The first 9 rows are patterns. Each new row is the sum of 2 different patterns, raised or lowered, with some noise. Before adding, each is slid sideways (what falls off one end comes back at the other) and multiplied by a number that may be negative. Names go in the order of the patterns.
In the rows, zero is written as 128.
Known rows, each followed by the names of its patterns:
[125 118 148 117 112 100 162 112 149 115 131 136  97 116 156 111  97 156
  94 120 158 134 154  98 157 121 145 108 125  98]	Q301
[148 137 136 158 106 152 107 134 109  95 147 126 158 110 161  97 118  98
 115 116 112 105 112 129 155  97 127 102 101 152]	Q222
[148 162 117 122 130  95 118 120 107 153  97 147  94 139 139  97 146 133
 102 148 121  96 160 142 109 155 105 126 134  94]	Q144
[139 163 149 125 160 125 142 143 122 125 125 159 146 133  95 116 155 112
  98 112 102 109 162 160 135 102 118 145  97 106]	Q905
[109 111 120 118  95 151 138 157 119 114 111  96 133 116 136 159 112 100
 143 136  94 158  94 110 151 114  93 129 140 128]	Q109
[157 111 161 123 127 154 113 136 128 150 113 124 135 156 123 138 116 111
 159 110 119 105 123 161 126 135 101 150 124 101]	Q659
[124 134  96 100 150 116 131 145 113 148 104 153 119 117 143 123 146  96
 118 104 117  98 114 133 150 102 106 118 110 129]	Q683
[ 97 111 123 126 158 119 113 126 135 110 116 152 108 127 134 126 134 156
 159 161  98 111 112 104 113 104 122 120 112 116]	Q751
[123 153 146 117 153 146 148 116 121 142 155 129 107 144 150 156 107  98
 101 110 130 146 113 136 143 134  97 144 100 140]	Q62

New rows, each followed by the names of its patterns:
[ 90 118  93  99 127 124 102  93 107  92  95  92 147 131 134 119  99 107
  93 113 103 120 152 107  93 111 112  97 130  70]	Q905 Q109
[114  95 113 103  74 114 115  93 135  98  75 107  93 106  99  90  86 124
  99 103 105 113  92 100 103 113  81  98 102 114]	Q301 Q109
[ 88 112 102 109  90 101 122  79 110 111  96  76 106  88  88 108  95 119
  89 110  86 110 103  92  75  89 108 127 107 105]	Q301 Q62
[ 92  93  91 106  60  98  65 101  80  82  91  74  97 106  86  84  75  81
 117 100 100  89 100  94  95  75  82  78  91  99]	Q222 Q659
[168 148 182 189 159 148 135 132 183 170 120 153 192 145 160 138 106 146
 177 162 124 154 174 167 127 168 151 137 136 143]	Q109 Q62
[115 118 178 154 122 176 103 148 131 106 147 152 134 128 154  94 142 112
 112 143 100 147  96 134 138 107 167 125 112 142]	Q222 Q144
[113 147 128 125 157 135 113 121 115 131 130  97 146 153 100 132 125  98
 118 114  90 119  82 156 115 142 147 114 152 131]	Q144 Q751
[133 160 118 155 170 144 145 152 174 159 126 145 166 180 149 131 130 169
 201 198 156 160 134 159 155 127 162 167 143 187]	Q683 Q62
[113 126 165  96  95 156 131 138 142 154 185 122 182 146 123  91 129 131
 141 114 178 143 115  83 148 122 128 126 128 130]	Q301 Q905
[133 103 100 144 118 115 143 113 132 108 136 103 102 118 134 142 107 127
 113 127 103 116 132 142 119 115 117 111 110 124]	Q683 Q751
[139  97 111  69 113  62 161 132 151 139 133 142 138 135 122  96 162 126
 141 140  72 100 115 108  82 144  98 118 121 129]	Q222 Q751
[111 174 164 133 146 138 127 157 117 176 181 129 157 157 132 130 133 137
 181 122 147 128 166 170 109 139 132 114 162 151]	Q144 Q62
[190  93 155 121 140 112 122 111 134 122 152 109 114 112 171 150 154 119
 144 153 102 122 185 112 112 172 108 139 189 173]	Q301 Q751
[151 154 136 131 139 128 129 131 163 129 146 123 115 119 125 136 109 128
 124 120 143 121 112 128 135 102  97  93 158 154]	Q751 Q62
[118 160 162 114 156 110 179 120 135 149 146 160 127 132 125 123 118 136
 159 144 126 110 138 122 138 152 150  98 124 175]	Q301 Q683
[149  90 149  92 113 146  94  95 140  91 127 154  66 112 137 101 139  98
 107 143 110  72 128 136  97 155 107 123 136  77]	Q144 Q659
[105  96 134 134 102  65 101 131  75  93  78  76  99 126 117 109  91  97
 112  71  82 109 118 133 108 146  99 112 111  85]	Q905 Q109
[119 154  71 127 112 179 127 109 175 101 127 156  97 124 143 118 123 139
  65 130 144 102 124  88  66 112 154 146 154 107]	Q144 Q905
[136 150 148 119 137 130 156 152 136 149 147 102 126 134 121 144 134 171
 139 150 146 107 140 156 115 170 163 106 156 171]	Q144 Q109
[114 157 151 127 178 164 121 141 184 100 183 149 132 151 114 189 128 163
 122 158 156 188 146 140 133 167 175 157  91 144]	Q301 Q62
[188 118 166 105 141 165 108 146 137 142 167 133 107 171 174 122 149 112
 164 176 146 178 170 127 157 146 115 137 167 120]	Q144 Q62
[134 178 150 118 155  93 180  92 146 103 120 155 154 164 125 149 115 135
 126  96 136 104 121 115 129 182 114 109 122 134]	Q301 Q222
[122 100 124 105 154 112 144 103 129 151 147 138 151 111 153 130 167 105
 139 129 140 143 109 147 125 108 126 143 119 171]	Q301 Q683
[147 120 129  87 152 142 142 127 159 145 101 127 141 134 133 130  99 100
  93 172 157 123 152 133 134 139 120 153 119 158]	Q683 Q751
[135 112 119 110 128 131 134 116 135 119 116 132 101 143 131 132 149 109
 153 147 162 141 105 100 115 105 129 104 116 107]	Q301 Q751
[150 121 150 109 176 113 117 152 130 139 152 105 146 179 101 112 138 128
 176 157 144 168 108 118 144 135 134 184 136 162]	Q144 Q62
[ 79  71  89  83  54  94  82 109  90  51  96  93 108  80  88 123 152 131
 105  69  98 129  93  96  85 126  71 152 108  77]	Q683 Q62
[153 145 124 137 139 149 154 184 150 126 174 166 138 165 125 147 179 142
 118 160 171 165 127 125 132 137 132 175 151 173]	Q109 Q62
[132 110 105 119 119  76  86  78  97 109 116 142  87 111  79  56 127 114
  77  75 126  85 128 116  59 121 128  81 100  85]	Q109 Q659
[121 165 161 187 186 167 175 162 205 189 143 180 163 163 183 144 184 118
 172 179 146 160 153 198 153 193 170 184 174 152]	Q683 Q751
[156 152 146 176 127 180 158 159 179 141 176 137 164 119 150 162 187 164
 155 146 131 160 144 158 120 143 200 130 174 136]	Q109 Q659
[139 165 130 125 179 141 167 132 188 142 144 122 149 165 138 129 128 172
 196 156 171 142 131 186 166 155 159 198 133 193]	Q222 Q62
[101  96 115 103 152  88  94  82  87 142 103 122 108 119  90  99 139  75
 155  85  98 146  90  98 112 135  99  95 105 127]	Q109 Q659
[141 111 118 137 151 142 141  94 184 133 178 134 117 149 108 152 148 129
 138 143 124 109 171 147 141 128 161 136 139 136]	Q301 Q659
[109 122 153 124 129  99 165 109 134 122 144 126  94 131 140 125 106 144
 100 135 157 127 152 107 162 124 147 122 115  93]	Q301 Q109
[135  97 123 125 146 117  93 107 127  95 111  90  94 133  90  99  74 100
 136 108 134  85 121 107  94 127  92 152  97 111]	Q659 Q751
[ 70 143 118 124 134  86  73 102 116 101 142 138 108 113 100 140  75 157
  82  88 149  88  87 133 100 117 124  75  94 120]	Q144 Q109
[146 117 148 116 115 143 101 111 159 108 128 131  81 119 130  77 131 107
 103 171 114  89 116 117 127 135 117 132 156 105]	Q144 Q905
[116 116 142 115 135 167  77 124 124 129 138 126 135 146 113 136 142 128
 143 103 156  96 137 127  95 125 132 162 159  80]	Q659 Q683
[140 165 122 128 145 149 168 127 122 103 116 141 176 136 130 163 167 127
 171 132 127 117 158 173 139 152 175 171 125 114]	Q905 Q62
[ 58 135  72 107 120  73 131  75 126  81 100 119  95 104  75  89  86 103
  55  98 114 137  80  62  94  79 119  87 112  86]	Q659 Q683
[107 128 117 103 150 134 160 105 147 126 123 115 136 119 133 107 136 132
 149 122 135 126 101 149 138 139 126 152 123 167]	Q222 Q683
[ 52  83 102  66  39 111  88 103  65  74  87  59  52 126  86  95  96  53
  66  77  96  92  76 134  69  73  90  93  38 110]	Q301 Q109
[131 120 100  85 148 117 118 113 113 128 113 151  92 125 139 136 138  74
 116  97 136  83 114 145 117 115  82 118 110 104]	Q659 Q683
[ 65 121 109  73 131  90 121  73 128 118  92  84 103 115 126 135  85 140
 124 128 101  87 122 107 144  88 114 129  97 139]	Q659 Q683
[193 110 138 113 186 177 197 166 158 117 173 158 165 113 189 118 184 138
 145 159 148 131 146 163 110 190 162 111 125 126]	Q301 Q62
[111 109 128 124 109 153 112 127 115 132 131 107 135 117  94 123 137 112
 157 147 120 157 113 128 138 110 156 156 122 123]	Q144 Q751
[182 121 145 158 162 131 146 149 137 173  96 121 137 123 149 125 129  99
 184 160 116 149 114 184 113 122 173 150 162 137]	Q905 Q659
[125 149 136 137 119 132 118 141 129 137 119  97 117 151 116 132 129 135
 113 120 119 135 114 105 121  88 100 158 138 149]	Q301 Q751
[101 140 139 126 136 119 132 122 145 145 101 130 125 116 152 111 139 109
 138 128 113 140 109 152 137 145 139 162 150 139]	Q683 Q751
[143 149 163 122 152 158 126 145 142 133 154 135 125 167 134 142 143 138
 144 139 150 134 133 162 142 120 159 148 133 147]	Q144 Q109
[162 102 125 140 104 142 112 127 171  99  89 150 116 138 166 125 139 158
  99 150 104 165 122 119 161 124 109 145  92 138]	Q144 Q109
[153 158 152 135 143 100 126 117 101 141 107 140 102 117 129 115 135 139
 152 131 150 148 144 136 147 100 153 154 140 153]	Q683 Q751
[129 113 122 110 170 121 136 120 125 153 135 111 134  98 148 119 131 133
 132  84 135 134  90 162 148  82 107  95 142  99]	Q301 Q683
[158 192 195 165 192 181 172 180 151 191 149 146 196 159 194 174 176 144
 173 137 176 163 157 172 148 153 194 153 169 169]	Q222 Q144
[146  71 133  95 104 136  91 125 103 111 131 105  74 141 119 113 146  77
 128 125 111 132 112 111 107 138  78 112 130  80]	Q144 Q659
[ 81 108 140  84 118 108  95  96 104  68  95  93 153 119  97 105 136 119
  69 118 101 151  97  82 137 113 135  82  91  64]	Q659 Q62
[ 87 136 132 100 151 156 133 135  92 112  80 103 129 129 174  94 123 114
 123  68 142  83  96 126  98  94 146 110 123  87]	Q222 Q109
[157 123 118 145 136 111  81  88 163 180 163 135 164 185 154 167 169 119
 140 148 163 148  93 174 168 128  99 136 151  86]	Q905 Q751
[195 175 208 200 144 167 178 208 202 147 226 187 188 139 151 198 137 178
 180 153 188 201 163 142 173 159 224 191 150 214]	Q144 Q905
[183 216 212 211 158 208 170 208 207 223 206 172 181 210 217 175 171 214
 221 161 182 200 200 213 157 127 129 137 214 217]	Q751 Q62
[130 126 151 154 134 152 133 152 127 158 149 135 144 143 119 154 124 146
 113 157 140 112 155 107 160 159 160 158 150 163]	Q301 Q683
[ 65  67  69  75  97  95  82 102  51 107  57  83  90  84  86 107  58 103
  63  49 115  79  59  90  77  87  79  41  97 121]	Q144 Q62
[127 146 103 130 126 108  98 145  91 125 129 125 148 118 128 139 147 107
 108 129 147 126 104 136 149 130  96  80 100 110]	Q109 Q62
[137  79 101  76 122 147 121 124 101 100 110  93  95 112 129  93 122  84
 127  72  81  99  80 105  84 119  95 104  77  90]	Q659 Q62
[163 132 127 165 153 112 140 135 125 158 153 116 103  88 146  94 111 125
 126 143 148 142 159  93 139 118 164  70 162 114]	Q301 Q222
[178 104 137 135 132 159 108 176 161  96 160 152 142 183 171 121 161 128
 161  89 169 144 166 160 167 145 140 149 177 132]	Q301 Q683
[112  71 121 112  77 111  68  84 123 123  92 102  56  83  92  40 128 107
  95  83 106  84  68  86  53 128  42 131  68 123]	Q222 Q144
[157 152 146 112 107 138 144 126 113 161 136 161 137 147  92  99 136 126
 124 107 159 150 114  90 118 148 100 114 101 138]	Q905 Q62
[163 157 166 164 125 139 111 181 144 186 160 159 174 125 137 176 165 153
 141 164 150 199 159 154 151 186 158 117 170 196]	Q144 Q109
